The rows are grouped in 4 different ways at once. Each group adds its own fixed numbers to the row, and there is some noise. The rows also spread widely along 11 directions, which tell nothing about the answers.
(in the rows, 128 means zero)
Some rows, each with its group in each grouping after it:
[124 122 112 123 141  88 165 136 122 170 123 157 144 107 134 112 122 160
 168  88 144 180 107 174  92 168  85 138 159 118  88] => j_677 j_772 j_360 j_332
[107 123 140 111 144 104 143 134 128 147 152 117 122 164 127  94 153  95
 165 109  91 119 143 101  96 119  95 148 151 119 116] => j_472 j_772 j_887 j_332
[ 63 147 119 149 161 157 155 166 131 183  95 153 175 102 107 122 119 123
 160 137 109 152 137 132 111 155 139 121 150 116 117] => j_432 j_45 j_887 j_635
[143 108 125 125 127  75 134 149 163 152 156 131 104 163 146 115 137 139
 145 134 115 140 110 136  83 114 150 111 143 147 139] => j_432 j_45 j_910 j_671
[ 95 149 140 130 156 143 138 150  95 131 125 123 134 103 134  99 138  78
 158 116 113 105 147 126 127 140 104 133 145 120 100] => j_29 j_998 j_722 j_671
[ 78 155 131 147 154 154 134 132 116 149 100 128 135 117 105 120 116  93
 145 151  98 110 161 113 122 121 118 125 124 128 118] => j_716 j_998 j_868 j_635
[104 133 138 141 144 137 132 122 159 156 129 133 106 132 129 115 124 121
 151 155 132 157 129 143 113 113 129  96 126 119 132] => j_472 j_772 j_579 j_471
[103 157 128 151 133 124 125 149 113 151 120 162 118 101 119 118 100 143
 143 127 127 139 126 193 109 156 127 118 122 118  91] => j_677 j_998 j_910 j_471
[119 149 157 136 160  73 135 110  67 116 131 125 120 100 131  99 115  90
 118 133 117 121 138 164 158 127 139 127 167  99  72] => j_716 j_45 j_360 j_471
[135 104 130 130 131  94 138 157 117 130 146 137 104 121 165 101 138 115
 140 122 134 122  98 174 116 131 135  78 157 153 112] => j_29 j_45 j_868 j_635
[102 176 188 107 111 203 163 158 102 155 133 146 121 124 124  97 110 130
 108 114 118 124 117  92 164 152 120 111 141 128 113] => j_472 j_998 j_579 j_671
[156 140 154 126 165  90 105 100 116 112 122 107  96 113 136 137 125  70
 116 121  99 109 133 120 118 111  94 115 129 149 147] => j_677 j_772 j_722 j_635
[126 171 178 118 141 163 110 128 141 141 117 129 109 117 125 140 109 123
  94 121  93 121 124 106 141 130 116 113 125 139 159] => j_677 j_772 j_910 j_471
[128 172 113 132 143 114 115 135 144 179  85 148 144 101 100 170 103 146
 122 115  84 140 126 114  70 134  85 156 120 169 149] => j_432 j_45 j_868 j_635
[157 150 177 112 126  88 110 105 148 146 159 131  97 144 139 104 114 165
 114 123 128 168 102 131 124 142 119 129 137 108 119] => j_677 j_772 j_360 j_671
[115 182 173 119 114 173 121 139 115 154 131 155 147  91 134 109  87 168
  91 131 141 131 118 141 163 142 127 149 120 112  93] => j_677 j_45 j_887 j_635
[109 144 166 104 135 162 154 138 132 155 136 145 128 135 139  96 130 143
 132 110 132 172 106 118 151 158 112 128 157  98 113] => j_432 j_45 j_910 j_332
[126 159 182 100 152 112 131 104 111 136 136 128 109 136 120  96 141 119
 124  99 113 164 126 105 139 163  70 169 158  81  91] => j_472 j_45 j_360 j_332
[ 90 155 110 178 163 149 120 139 118 141  86 157  97  96  98 142 113  87
 157 150 109 136 147 176  92 140 129  65 102 130 119] => j_432 j_998 j_722 j_332
[109 154 183 117 137 176 118 188 128 154 125 140 136 103 149 115 125 107
 108 116  96  99 122 100 146 154 132 118 144 123 132] => j_677 j_45 j_360 j_671
[154 137 157 122 161 104 114  91 111 107 127 119 119  89 160 123 114  97
 106 134 158 134 112 159 162 109 110 117 143 127 115] => j_716 j_772 j_722 j_635
[143 111 162 110 176  76 144  95 107 124 137 108 128 118 155  99 121  93
 133 130 119 148 111 122 161 129 136 126 184 118 138] => j_677 j_998 j_868 j_635
[ 99 170 185 127 179  90  98  88 140 130 142 102 146 135 120 120 118 107
 112 158  88 130 150  94 154 109 152 161 148  83 133] => j_29 j_772 j_910 j_635
[ 94 132 124 135 129 153 159 165 141 175 129 143 145 132 135 106 116 140
 157 139 120 135 129 129 108 133 148 115 138 138 118] => j_677 j_998 j_722 j_471
[112 136 146 126 144 108 115 137 169 168 141 136 130 151 140 106 138 152
 144 137 109 163 114 123 107 138 136 132 150 117 133] => j_29 j_45 j_868 j_471
[123 144 119 143 140  98 115 141 126 151 122 146 119 104 130 121 119 144
 139 127 130 146 121 171  96 141 126 112 129 138 109] => j_29 j_45 j_887 j_671
[ 98 146 166 113 142 178 131 148 149 158 126 134 145 112 146 119 119 121
 123 130 120 122 121 109 143 124 110 122 141 127 139] => j_472 j_772 j_868 j_671
[ 94 158 176 109 129 173 142 172 139 169 131 144 140 155 123 105 136 138
 117 105  93 129 109  85 134 161 130 117 158 128 125] => j_716 j_772 j_887 j_635
[ 99 129 152 138 156  90 138 153 111 139 139 137 129 143 138  97 145  97
 142 128 102 129 127 134 132 142 166 110 176 109  95] => j_716 j_45 j_722 j_471
[ 97 160 141 135 137 184 132 149 176 182 103 143 157 124 128 149 105 156
 112 154 117 142 127  96 116 119 142 114 121 156 152] => j_716 j_772 j_722 j_635
[114 154 174 121 135  65 164  60 118 140 173 115 114 183 115  78 103 158
 127 168 123 180 130 112 155 107 184 135 163  88  95] => j_472 j_998 j_722 j_471
[107 151 149 137 139 105 156 120 147 168 131 146 125 158 113 118 115 159
 123 153 111 185 112 115 118 133 179  90 154 126 132] => j_432 j_45 j_722 j_635

New rows. What belongs after each?
[109 117 133  99 161 107 164 107 142 155 138 105 153 134 140 102 143 110
 169 116 136 157 141 101 118 113  77 168 164 102 121] => j_472 j_772 j_910 j_671
[135 115 129 134 178  91  67 163 181 151 121 112 126 134 145 144 154  75
 149 123  81 102 130 103  71 121 109 141 139 148 170] => j_716 j_772 j_887 j_671
[116 151 182 117 158 150 140 144 130 147 118 109 130 138 127 134 124  70
 105 135  62  97 131  44 136 113 148 120 157 154 180] => j_472 j_998 j_579 j_635
[142 126 150 108 162  93 121 102 194 166 138 108 130 175 133 121 133 143
 137 146 104 185 108  75 104 122 140 159 155 117 177] => j_432 j_998 j_910 j_635
[111 150 127 148 169  99 142  90 116 137 104 123 126 110 110 132 113 103
 139 155 123 162 147 137 121 117 129 112 136 119 121] => j_432 j_45 j_722 j_635
[132 153 143 107 125 146 142 145 142 161 127 130 141 118 141 133 115 149
 116 107 117 127 111 102 112 122 103 132 142 164 150] => j_29 j_772 j_910 j_671
[103 127 127 121 139 157 143 158 161 180 114 140 126 132 128 114 141 131
 161 110 103 154 126 108  94 153  89 122 141 135 142] => j_677 j_45 j_868 j_471
[124 132 136 121 124 140 127 149 145 155 151 115 126 136 148 101 125 127
 141 141 122 106 135 106 106 105 122 146 121 139 127] => j_29 j_998 j_360 j_671
[123 116 144 133 136 111 127 169 152 162 139 144 128 135 161 113 136 129
 138 134 134 146  97 142 120 143 160 105 157 132 117] => j_716 j_45 j_579 j_635
[ 94 105 117 141 148 133 122 159 164 146 142 118 145 122 165 110 134 107
 156 172 138 109 143 147 116  90 153 120 126 122 127] => j_29 j_45 j_910 j_635
[129 172 169 116 161 125 129 113 112 148 119 130 130 113 115 112 115 124
 126 116 109 159 124 107 139 152 105 163 149  96 119] => j_432 j_998 j_360 j_671
[141 122 158 120 162 103 118 105 140 126 132 111  91 128 143 113 137  95
 134 138 116 154 128 133 136 124 123 105 148 109 149] => j_677 j_45 j_910 j_471
[125 136 148 117 129 147 134 136 147 151 138 119 126 132 148 114 120 128
 121 138 123 121 123 112 130 106 121 126 134 137 129] => j_716 j_772 j_360 j_471
[110 105 142 137 173 147  92 154 190 155 125 113 115 122 154 118 151  84
 158 155 115 139 143 111 107 130 123 111 128 102 162] => j_677 j_45 j_360 j_671
[144 127 109 114 144 120 164 106 118 150 102 116 122  92 131 138 111 119
 137 119 136 152 136 126 113 112  87 118 139 158 145] => j_677 j_45 j_910 j_671
[159 141 157 134 180  98  87 122 173 151 104 136 114 119 131 150 119 129
 109 139 100 180  82 127 111 151 151  99 149 140 187] => j_432 j_998 j_887 j_635
[152 142 156 110 125 156 103 127 168 148 143 120 113 124 160 120 115 136
 111 142 134 126 111 121 130  96 109 141 112 133 146] => j_432 j_772 j_360 j_471
[132 170 149 123 112 134 145 135 111 144 130 141 105 128 114 134 100 139
 101 123 107 112 121 129 119 111 134  92 123 163 131] => j_432 j_772 j_910 j_671
[134 148 164 104 158 131 143  96 100 117 127 103 111 124 132 102 139  66
 125 120 116 129 139  89 153 118  88 141 146 114 119] => j_432 j_45 j_722 j_635
[122 107 122 169 197  36  92 120 152 140 119 142 137 105 152 136 114 119
 163 161 135 180 113 203 105 143 177 115 153  99 124] => j_677 j_998 j_722 j_332
[120 111 131 131 168 154 144 132 148 151 101 124 127 107 142 129 131  97
 143 138 140 160 113 129 133 126 115  69 158 145 158] => j_716 j_772 j_887 j_635
[ 86 145 132 145 186 129 172  76 114 151  91 127 109 114  78 111 123 107
 171 141 125 207 154 135 126 154 102  71 149  93 122] => j_677 j_772 j_887 j_635
[125 153 148  99 125 175 164 127 128 157 131 121 125 142 130 103 125 129
 135 117 124 143 125  76 129 125  97 141 135 142 135] => j_432 j_998 j_722 j_671
[ 99 150 174 120 163 131 118 163 134 148 136 128 132 141 129 110 150  88
 134 117  78 118 134  89 130 150 132 139 158  98 134] => j_432 j_45 j_910 j_671
[181 168 155 110 108  74 115  81 118 123 155 126  60 152 117 120 107 149
  92 120 115 140 111 130 112 111 109 126 114 142 121] => j_432 j_45 j_910 j_671
[123 162 154 140 163 138  82 105 155 141 118 135 114 111 123 122 111 123
 126 160 125 156 125 144 126 135 109 141 108 100 133] => j_432 j_998 j_868 j_635
[127 120 119 126 113 122 157 142 126 151 144 145  93 142 140  92 130 148
 157 120 138 147 101 159  98 141 112  90 140 155 107] => j_29 j_998 j_868 j_635
[169 141 116 116 137  54 149  94  79 123 127 133 124  74 143 125  94 132
 120 110 161 147 111 193 131 110  97 141 147 139  92] => j_432 j_45 j_910 j_671
[112 151 141 135 138 115 143 127  96 137 124 149 110 107 126 100 121 133
 133 118 145 155 123 181 139 152 115 115 149 102  70] => j_716 j_45 j_910 j_471
[120 125 147 112 133 159 137 137 181 179 134 128 130 137 152 102 130 150
 150 133 142 179 117 110 121 138 116 139 137 113 143] => j_677 j_45 j_579 j_471
[119 149 145 128 155  94 149 133 138 174 116 146 144 116 123 140 112 146
 131 119 116 171 106 127 110 145 130 123 168 133 134] => j_472 j_772 j_579 j_671
[134 124 131 113  90 104 151 181 165 191 158 151 135 170 149 115 123 176
 136 114 106 133  96 108  76 135 153 138 143 169 129] => j_677 j_45 j_579 j_635
[121 131 128 150 161 119  97 112 163 152 113 133 112 116 128 126 116 127
 143 165 135 168 132 154 106 130 125 125 116 107 123] => j_716 j_998 j_360 j_332
[ 97 159 122 118 141 103 182 112 101 162 127 129 150 142  97 110 126 122
 164 106 104 147 153 103  99 124  94 155 148 126  97] => j_432 j_772 j_722 j_671
[ 80 158 115 161 168 140 109 175 132 168  80 165 143  99 102 146 123 113
 152 116  93 131 140 154  85 170 112 129 126 125 117] => j_716 j_998 j_910 j_332
[152 172 138 126 114  94 146  89 103 144 128 153  92 115 110 117  91 172
 111 111 137 171 107 174 113 133  97 117 125 136  92] => j_432 j_772 j_360 j_471
[ 73 158 132 131 140 147 193  92 114 159 127 116 146 141 102 103 109 132
 147 153 117 156 165  97 136  97 140 111 145 124 113] => j_29 j_772 j_722 j_471
[116 177 161 124 146 159  91 122 209 187 117 133 163 133 131 147 103 174
 101 166 114 175 121  77 120 121 146 174 113 118 164] => j_432 j_45 j_722 j_635
[ 96 121 114 108 118 142 182 151 152 179 152 117 157 180 128  92 133 131
 172 133 105 124 141  74  93 100 128 168 143 137 129] => j_432 j_998 j_910 j_635
[107 147 174 125 151 133 114 127 140 133 154 124 128 140 140  91 126 112
 129 158 126 133 126 132 155 122 154 139 134  81 116] => j_432 j_998 j_910 j_635
[163 124 140 117 146  70 154  98 122 140 132 120 100 130 135 115 118 138
 127 123 125 170  96 125 112 130 127 103 168 151 137] => j_29 j_998 j_360 j_635
[129 147 143 113 141 116 159  92 134 166 114 114 128 140 106 130 108 135
 121 137  93 161 136  67 114 116 132 125 148 152 162] => j_677 j_45 j_887 j_635
[104 118  94 124 131 160 159 165 191 209 106 146 166 123 139 138 114 176
 163 130 135 171 115 122  72 123 118 147 142 162 157] => j_472 j_998 j_910 j_471
[135 147 122 119 120 131 165 108 145 183 103 140 148 107 125 152  79 177
 107 143 122 160 117 108 112 110 126 121 135 180 156] => j_677 j_45 j_868 j_635
[132 124 142 123 144 139 118 145 127 136 139 125 132 107 161  99 123 105
 142 137 145 120 111 148 136 120 123 141 133 120 118] => j_432 j_998 j_887 j_635
[161 156 177 148 149  57   4 140 149  98 176 135  83 130 172 106 135 105
 113 143 129  92 113 194 121 141 132 165 100  86  79] => j_716 j_998 j_722 j_671
[117 136 110 139 127 115 124 163 144 159 125 138 133 115 138 139 119 135
 136 135 112 109 130 145  80 111 129 117 121 168 129] => j_29 j_45 j_910 j_635
[120 187 180 106 123 136 137 112 108 148 138 133  99 160  98 101 120 136
 105 110  70 134 127  75 134 141 109 139 138 123 120] => j_432 j_45 j_868 j_471
[122 115 177 111 147 157 119 115 167 135 155  96 109 139 166  91 136  98
 126 176 147 134 138  98 163  91 134 121 132  88 137] => j_472 j_45 j_360 j_671
[128 127 159 135 150  71 100 120 128 128 159 138 107 130 147  90 128 124
 145 138 144 147 112 190 132 147 131 120 139  83  89] => j_677 j_772 j_887 j_635
[162 135 132 113 158 116 123 118 141 151  98 112 128  95 141 148 121 106
 114 120 117 139 129  92 111 116  86 141 147 155 157] => j_716 j_45 j_360 j_671
[147 132 147 130 120 113 103 136 169 150 145 128 117 143 152 130 116 145
 106 153 122 119 110 129 106 100 138 118 119 151 137] => j_716 j_772 j_360 j_635
[133 126 133 110 116  98 168 126 119 154 148 129 141 132 154 106 112 154
 125 129 131 134 105 122 125 104 137 132 164 160 117] => j_29 j_45 j_868 j_635
[101 128 145 142 164  82 113 148 109 131 147 132 134 118 144  94 141  83
 165 121 131 121 135 169 127 145 122 138 152  89  75] => j_716 j_772 j_579 j_671
[ 83 175 151 130 135 209 137 178 131 172  96 145 163  97 116 145  97 122
 113 129  87  93 141  93 127 138 128 139 119 149 148] => j_677 j_998 j_910 j_635
[134 167 176 106 155 130 130 107  70 113 123 132 140  72 149 113 105 105
 103 101 144 129 123 147 185 144  87 158 149 102  86] => j_677 j_45 j_722 j_332
[109 155 136 111 118 179 169 141 117 164 113 149 116 115 117 108 118 149
 141 100 134 156 119 135 118 150  75 127 136 135 107] => j_472 j_998 j_910 j_471
[113 129 167 108 134 155 136 119 152 148 153 123 119 147 150  84 136 131
 137 145 146 160 127 107 150 134 121 123 136  96 115] => j_677 j_45 j_722 j_635
[129 119 130 118 115 139 118 108 200 172 163 112 120 167 149  97 122 164
 158 160 141 158 133 117 101  88 121 148 103 119 141] => j_677 j_772 j_887 j_471
[ 99 166 154 123 139 194 151 137 111 150 100 139 118 111 106 115 119 113
 124 117 117 139 132 109 143 153  94 109 134 129 118] => j_716 j_998 j_910 j_635
[114 124 136 124 142 137 145 160 120 151 134 141 124 107 150  96 137 110
 168 111 152 143 116 156 117 155  90 136 147 113  92] => j_472 j_998 j_579 j_671
[ 85 177 145 135 139 153 152 141 143 179 107 150 146 140  95 128 114 147
 125 139  90 161 137  87 110 145 145 116 135 130 128] => j_432 j_45 j_722 j_635
[ 96 140 176 125 152 143 110 146 129 133 145 130 114 142 133  89 140  95
 141 134 106 125 128 120 139 146 133 132 144  90 111] => j_472 j_998 j_887 j_332
[120 118 121 137 112 156 130 134 147 137 154 121  94 137 159  98 118 112
 151 167 150 111 138 156 110  77 133 103  99 143 112] => j_472 j_998 j_722 j_471
[158 139 149 130 119 102 125 167 153 173 125 163 149 110 166 148  79 197
  74 139 129 152  56 153 125 136 199 101 163 178 143] => j_716 j_998 j_360 j_635
[ 94 161 171 130 142 126 119 143 138 152 144 128 134 146 119 114 122 120
 127 133  78 106 142 108 123 126 147 134 135 112 130] => j_677 j_772 j_910 j_471
[123 134 146 140 157 128  91 151 149 128 132 145  98 121 147 120 144  92
 147 126 125 136 112 168 109 143 106  98 118 111 120] => j_432 j_772 j_722 j_332
[108 125 164 141 128  96 134 143 125 142 168 137 109 144 146  86 122 130
 132 159 129 133 125 158 140 129 189  90 146  95  92] => j_677 j_45 j_360 j_671
[ 92 160 149 141 133 118 144 154 114 146 137 146 117 149 105 125 117 113
 124 137  79 103 133 127 108 124 158  89 130 136 119] => j_432 j_772 j_910 j_635
[111 156 150 127 112 141 173 122  98 151 143 143 132 112 136  96  89 154
 122 153 161 153 123 151 165 113 159 111 135 116  87] => j_432 j_45 j_579 j_671
[153 140 166 117 118 164 102 150 151 147 138 137 122  98 171 121  96 148
  98 145 148 118  95 145 146 123 134 130 112 140 133] => j_677 j_998 j_360 j_635
[ 99 171 119 107 124 162 189 127 102 176 108 138 174 106 105 117  94 149
 139 111 128 141 138 104 121 124  91 179 140 142 105] => j_432 j_998 j_910 j_635
[121 176 165 116 127 167 137 150 100 147 106 153 110  93 117 127 115 119
  96  99 104 118 121 116 127 158  83 121 136 140 109] => j_472 j_45 j_360 j_635
[119 170 138  99  86 175 186 139  94 156 129 139  86 154  98 103 129 130
 127  88 100 111 144  77  93 130  59 114 118 172 100] => j_472 j_45 j_722 j_671
[151 172 148 115 129 106 123  98  95 127 135 121 119 108 134 121 101 119
 105 124 122 115 133 128 137  97 102 167 119 140 106] => j_432 j_45 j_722 j_471
[110 163 168 137 142 165 100 158 109 130 121 142 104  98 135 107 130  88
 126 111 127 108 127 159 144 152  92 116 122 110  94] => j_716 j_772 j_579 j_471
